The first 8 rows are patterns. Each new row is the sum of 2 different patterns, raised or lowered, with some noise. Before adding, each is slid sideways (what falls off one end comes back at the other) and multiplied by a number that may be negative. Names go in the order of the patterns.
In the rows, 128 means zero.
Known rows, each followed by the names of its patterns:
[125 130 144 121 126 126 147 108 152 130 103 137 143 100 132  89 126 109
 135 138 151 130 156 122 128 161  98 130  93 116 116 131 158 173 132 120
 143 132 140 128 119]
z121
[128  75  94 114 117 129 131 120 128 116 107 104 123 124 105 127 128 129
  99 161 130 120 123 127 136 181 113 181 114 130 132 157 138 126 101 124
 101 118 116 120 138]
z921
[127 137 112 104 119 127 157 120 107 104 126 130 130 162 134  97 179 141
 116 123  97  75 122 145 121 114 113 126 120 120 129 152 134 127 121 126
  98 121 130 135 146]
z992
[132  98  92 119 152 112 125 159 125 130 106 136 157  99 126 126 150 125
 131 115 170 127 131 116 131 178 139 130 147 142  75 134 134 101 142 125
 154 119 117 157 142]
z602
[115 130 147 147 126 112 125 129 145 156 138  91 125 136 132 125 125 161
 126 125 128 108 135 146 119 128 140 122 170 123 132 126 137 134 142  95
 148 148 101 108 137]
z677
[140 111 134 143 126 106 157 148 154  95 119 127 142 149 117 144 179  86
 129 145 101 131 142 147 126 129 158 109 120 122 121 117 141 127 121  80
 146 137 128 123 127]
z92
[121 118 133 123 143 124 133 155 139 162  91 130 129 143 131 120 106  79
 123 106 123 126 155 134 156 102 130 126 137  75 164 103 132 122 120 113
 129 130 114 137 117]
z504
[100 181 138 125 177 135 124 115 127 108 148 143 126 139 131 129 149 121
 181 131 129 129 127 130 120 130 153 150 128 131 153 120 120 145 118  98
 126 138 119 145 135]
z84

New rows, each followed by the names of its patterns:
[151 125 114 134 138 148 151 143 100 128 136 146 119 126 180 128 123 148
 114 159 149 136 130 141 119 174 116 140 128 127 151 147 116 157 158 103
 101 127 116 136 146]
z121 z677
[ 91  95 126  66  96 119  81 119  73 110 104 121  91  85  83  61  97  83
  90 103  89 104 118  81  98  94 107  61 111  68 102  94  79  94 105  94
 100 125  94  88  98]
z504 z84
[154 166 152 139 172 116 149 163 111 144 163 129 181 194 132 124 156 148
 159 160 165 152 135 124 139 158 168 154 139 147 148 145 126 143 162 154
 160 153 136 132 160]
z992 z677
[149 129 114 128 140 132 132 138 131 129 137 164 159  84 130 142 117 152
  90 147 154 104 145 165 110 158 136 145 158 107 159  80 114 115 129 145
 175 131 122 103 152]
z121 z92
[144  92 151 116 119 139 101 134  96 118 130 113  84  99 120 174 134 103
 114  95 104 110  74 175 109  83 165 118 104  86 121 114  98 102 129 124
 135 124  68 113 125]
z602 z92
[147  99 139 135 128 142  59 131 133 123 128 165 139 129 133 107 139 116
 122 153 126 113 139 182 160 134 126 130 135 138  93 124 152  91 112 157
 147 137 141 120 120]
z602 z84
[ 98  99  83  83  60 109  71 103  97  85  67  86  99 129  94 103  88 103
  98  88 111 129 100 127 106  89  93  81  69  96 116 107  92  94 109  91
  94  98 121  70  90]
z921 z992
[ 91 138  87  99  72 104  90 128 132 146 107  97 120 115  95 113 105  87
 100 125  92 100 109 127  83 120 108  82 124 129  83  91  67 103  86 107
 113 144 104 127 101]
z121 z677
[126 139 147 123 152 102 119 126 105 120 111 128 132  71 117 128 132 136
 150 140 139 109 110 114 123  90 145 140 112 130 186 112 137 129 115 124
 165  79 119 139  82]
z504 z84
[123  78 127  94  93 101 116  69 101 111 104 126 130 108  93 114 113 128
 108 114 126 114 118  87 106 113 116 122 109  91  77  94 101  96 111 137
 114 125  73 114 116]
z992 z504
[130 126 144 151 136 152 118 140 143 138 145 151 121 150 110 149 125 140
 125 140 149 155 149 149 130 142 142 153 136 157 144 144 148 139 156 149
 122 177 158 147 141]
z921 z992
[167 131 129 164 140 134 129 130 116 158 135 122 135 147 103 136 129 169
 125 120  89 135  92 127 125 142 124 119 132 162 119 135 144 120 108 118
 130 154 159 139 110]
z921 z84
[114 164 132 106 128 134 124  96 155 163 167  87 116 141 123 132 126 127
 147  80 130 131 108 129 109 181 126 119 190 108 111 106 115  95 148 133
 116  81 140 128 140]
z92 z84
[ 95 147 192 119 174 199 136 134 163 172 158 147 174 141 141 117 139 138
 161 147 166 119 159 145 133 144 142 169 160 159 155 120 137 188 184 166
 118 140 114 148 188]
z992 z92
[147 144 160 132 142 130 125 138 149 143 126 140 147 138 137 142 144 146
 137 121 141 113 157 139 144 144 140 150 144 153 139 150 157 137 118 125
 126 152 142 156 138]
z992 z504
[138 107 110 149 147 152 131 128 127 137 129 126 133 179 122 140 140  89
 140 160 166 130 128 149  84 123 151  82 111 150 137 150 144 146 120 138
 141 143 143 119 141]
z992 z92
[154 142 147 127 134 153 186 150 139 158 143 143 115 167 120 141 167 140
 125 145 102 147 105 119 145 136 120 127 139 151 171 146 133 174 163 129
 149 179 153 140 148]
z921 z677
[147 167 157 147 166 116 192 166 160 133 157 162 188 138 185 172 182 166
 130 159 197 169 166 201 158 162 184 151 172 159 186 173 149 167 161 181
 184 188 129 173 167]
z921 z602
[176 159 177 144 112 149 139 143 170 191 164 194 138 161 169 165 139 196
 134 163 151 149 144 161 170 155 169 155 163 144 159 164 168 139 164 192
 164 203 130 147 193]
z504 z84
[188 191 174 168 165 189 171 172 189 183 168 183 217 203 159 177 178 196
 230 166 225 204 159 185 211 171 183 172 188 169 179 197 163 183 175 145
 158 178 180 178 155]
z921 z92
[ 80 126 102 102 108 116 103 104 119 114 119 113 110 105  98  96 114 109
 102  99  90 120  92 100 105 120 107 112 124 105 119 110 126  95  91 117
 130 107 104  89 115]
z992 z504
[140 160 137 148 143 145 135 144 129 142 119 143 153 147 146 134 173 138
 151 156 143 139 201 148 199 118 143 152 176 168 139 140 176 105 141 150
 129 157 155 125 127]
z921 z92
[133 129 101 191 161 152 135 150 165 174 196 157 189 162 159 131 150 115
 179 155 159 158 209 130 171 138 156 166 190 150 143 154 147 167 166 187
 160 141 170 170 145]
z992 z504
[137 130 114 101 136  90 128 112  79 121 110 110 112 118  97 162  97  97
 141 141 108 143 115 103 116 130 157 105 122 105 104 115 156 111  86 111
 116 119  87 141 123]
z677 z504
[141 176 169 111 165 170 155 165 178 162 148 147 172 156 163 133 165 126
 169 136 159 162 170 170 132 138 149 149 152 172 162 165 167 163 188 147
 157 173 133 151 181]
z602 z84
[173 166 165 168 153 149 182 165 129 173 178 158 169 154 114 155 129 181
 158 156 129 136 155 195 163 171 165 168 167 133 160 194 181 181 164 149
 165 164 155 172 146]
z921 z677
[142 138 140 146 124 123 118 137 149 152 159 138 131 159 138 121 152  86
  95 137 144 124 113  78 142  83 135 128 143 110 127 129 153 118 142 142
 146 151 119 134 161]
z921 z992
[ 79  77  92  85  56  75 101  70  65  62 101  37  66  86  87  81  66  18
  90  10  85  74  72  52  62  79  92  69  91  83  99  77  54  64 123 104
  85  95  71  59 103]
z921 z992
[154 144 172 167 160 181 145 146 199 134 161 159 174 157 170 142 157 170
 129 135 162 150 157 167 144 162 145 150 151 168 185 155 127 162 161 147
 166 166 196 135 146]
z677 z92
[131 135 113 100 156  80 138 132 140 107 128 126 167 129 152 132 143 162
 126 131 175 163 111 138 131 117 145 133 153 141 144 150 139 149 122 111
 123 160 100 129 148]
z921 z602
[131 126  95 128 144  87  97  64  99 118 104 132 163 111 107 112 118 137
  92  99 108 126 122 110 104 134 124  97 119 117 125 126 123 100 125  47
 110 101  97 125 129]
z121 z602
[ 94 117  71 133  84  98  95 108  71 119  86 115  92  76 104 116 123  62
 100  93 101 110  99 112 147  66 106 134  90 128  84 113  97 110 125  80
  74  60  90  71 105]
z92 z504
[155 150 151 169 156 134 189 162 150 167 142 140 131 164 153 154 144 151
 133 127 153 156 154 152 165 155 150 137 154 160 167 127 177 130 144 144
 151 162 153 145 133]
z992 z504
[115 117 117  95 119 131 117 139 132 107 147  99 113 124  95 126 111 111
  87 111  97 146 100 118 145 157  98 132 117 109  70 144 119 127 116 102
  87 114 154 119 120]
z677 z504
[125  96  97 127 124 119 109 166 133 149  92 131 128 144  60 155 108 143
 119  92 110 126 121 109 169 121 125 137 126 124 123 128 144 130 126 155
 119 151 129 127 135]
z602 z504
[110 145 105  87 104 145  76 118  94 131 154 134 104 107 107 126 143 128
 119 103 110  92 120 137 129  80 135 123 112 102  99 142 101 125 134 100
 121 106 115 130 144]
z992 z677
[ 87  53  43 119  70  69 116  79  60  72  66  72  66  63  82  84  60  83
  69  88  84 130  47  63  78  75  79  67  82  75  36  78  95  54  60  56
 113  85  67  54  60]
z92 z84
[107 103 119  92  94  90 104  94  79  71 129 117 131 102  88 118 122 120
 113 120 125  99  60 122  83 123  89 106  97 157  50 121  98 118 110  81
  96  98 104  91 153]
z602 z504
[120 140 124 156 162 157 159 181 140 157 196 125 148 129 134 138 168 149
 181 159 118 159 155 169 152 156 138 144 165 138 147 152 159 141 141 152
 131 162 164 127 157]
z121 z84
[ 84 106 110 133 115 119  90  98  82  89  99  93 128 123  70  77  80 106
 121 129 105 103  96  71  79 122  74  81 115 107 124 115 132 100 104 109
 114 114 155  96 150]
z921 z992
[149 108  92 129 111  99 121 169 120 131 163 111 123 101 134 144 116 118
 105 152 165 140 107 139 147 100 129 128 134 122 113 147 129 136 102 156
 118 138  92 136 128]
z602 z677
[132 127 147 160 178 122 160 144 151 119 117 114 158 131 137 161 177 116
 170 135 147 132 160 148 124 149 132 163 162 150 131 154 131 128 142 125
 150 116 153 156 142]
z602 z504
[ 87 123 123 132 129  95 134 128 103 130 168 122 118 169  81 123 107 135
 130  93  63 135 102 166 126  97 109 117  97 148 120 164 123 108 154 116
 122 149 154 129 141]
z921 z602
[179 142 191 179 180 165 153 165 160 123 191 162 152 196 169 132 137 167
 166 150 185 173 175 168 169 151 170 174 196 155 165 170 158 187 161 177
 157 161 175 205 146]
z921 z92
[151 121  98 117 147 119 115 115 125 130 100 121 121 132 132 110  97 145
  92 103 127  76 123 104  85 118  79 109 145  93  78 135 138 122 131 133
 103 105 120 129 117]
z921 z677
[107 113 104 100 109 145  67 129 110 132 147 170 123 104 123 129 137 113
 122 123 121  95 113 113 122 111 130 115  98 124  99 114 103 132 145 132
 136  91 129 141 138]
z992 z504
[ 96 101 109  93 108 103 110  65 126 107  79 107 112  89 100  75 107  88
  94 124 129 118  99  91 104 131  92  97  86 119  78 108 133 121 107 107
 121 101 113 116  87]
z121 z92
[126  91 166 127 130 117 133 171 124 131 148 137  78 145 143 119 118 117
 146 124 128 140 147 156  81 103 125 134 120 131 155 124 130 124 127 142
  98 117 118 146 125]
z602 z92
[122 167 129 139 130 146 138 133 152 159 172 108 136 157 139 131 141 115
  76 131 124 124 147 156 118 192 121 133 164 148  92 149 119 124 147 136
 122 141 137 119 157]
z504 z84
[122 142 170 142 122 112 170 139 144 127 120 141 126 112 164 134 125 165
 121 145 122 120 143 126 136 147 120 139 131 130 144 155 173 141 129 135
 158 121 128 126 126]
z121 z92
[162 167 162 133 173 162 181 147 167 160 154 134 129 160 153 152 146 186
 163 162 175 146 162 151 167 160 155 142 161 188 175 157 161 169 181 146
 168 158 167 145 145]
z121 z602
[114 124 112 118 128  92  98 119  96 123 126 121 117 116 104 125 115 115
 121 131 117 128 102 133 111 116 129 122 124 144  97 147 137 122 117 136
 128 124  93 115 111]
z921 z677
[ 82  50  88  39  91  86  44  54  52  88 137  95  47  89  63  31  73  62
  94  68  53  93  65  80  43  65  58  96   4  63  68  73  59   6  16  70
   4  59 107  53  35]
z921 z602
[106  61  64  61 114  80  76  73  62  82  70  37 132  72  87 113  77  69
  65  93 110  54 129  87  97  93 111  81  87  81 129  57  74  78  85  98
  75  75  63  64  80]
z921 z92
[150 213 160 181 167 185 140 199 157 190 169 152 183 186 193 142 178 165
 182 184 173 183 221 143 181 212 169 198 155 186 175 184 201 162 150 129
 172 150 179 175 193]
z92 z504
[ 82 152 146 162 158 142 135  98  72 120 178 136 132 121 125 129 132 118
 120 147 147 129 108 159 104 122 143 136  75 142 124 163 123 136  68 130
  55 134  97 125  97]
z121 z921
[160 139 134 129 110 131 125 168 142 132 131 105 140 145 155 129 116 128
 114 108 145  69 133 146 131 146 165 144 111 113 164 140 123 151 136 122
  99 123 133 124 134]
z992 z92
[138 138 129 140 140 142 151 158 109 147 154 141 150 149 122 152 114 173
 132 137 144 148 148 137 141 129 138 145 142 133 138 118 171 171 146 128
 135 146 133 131 136]
z92 z84
[127 124 112 120 170  96 112 146 157 119 135 117 141 114 131 129 128 155
 124 110 130 166  99 121 130 116 138 103 148 127 121 158 129 118 116 103
 118 149  83 131 142]
z602 z677
[103  88  81 129  90  73 117  87 110 121  97  89 114 101 176  82  95 100
 115 105 104  85 114 108  79  98  89  74  83 147 123 103  72  85 109 105
  85 139  68  81 127]
z677 z92
[119 102 113  92  86  92 105  93  65  66  97  54  98 105 115  96 128  82
  85 119  73  98  71  74  92  68 113 123  99  98 109 105 101  85  75  91
  99  94  94  99  83]
z121 z84
[133 125 171 134 147 110 115 124 140 138 131 113 121 132 109 133 169 132
 101 215 145 127 149 101  91 116 155 135 107 113 133 151 151 142 146 151
 137 114 132 106 142]
z992 z602
[197 185 182 185 192 201 177 186 176 180 185 198 178 190 173 178 196 156
 172 147 216 180 189 153 186 197 182 210 186 191 183 189 166 176 149 200
 178 191 182 229 133]
z677 z504
[117 115 125  97  90 139 125 113 151 123 112 107 109 116 102 135 137 129
 124 107 117 135 135 142 111 115  95 121 137  79 119 121 115 142 161 111
  98 112 141 135 121]
z992 z92
[129 113 115 128 179 124 113 120 139 114 106 149 109  92 120 142  93 118
 106 122 173 129 107 142 134 102  67 152 105 124 149 119 114 108 122 138
  91 172 127 122 122]
z92 z84
[ 96 107  74  92  97  65  97 104 109  82  65  82  81 110 103  99  52  90
  82 102  83  72 116  92  73  86  52  90  91  81  96 106  80 138  79  92
 101  79  94  83  52]
z121 z677
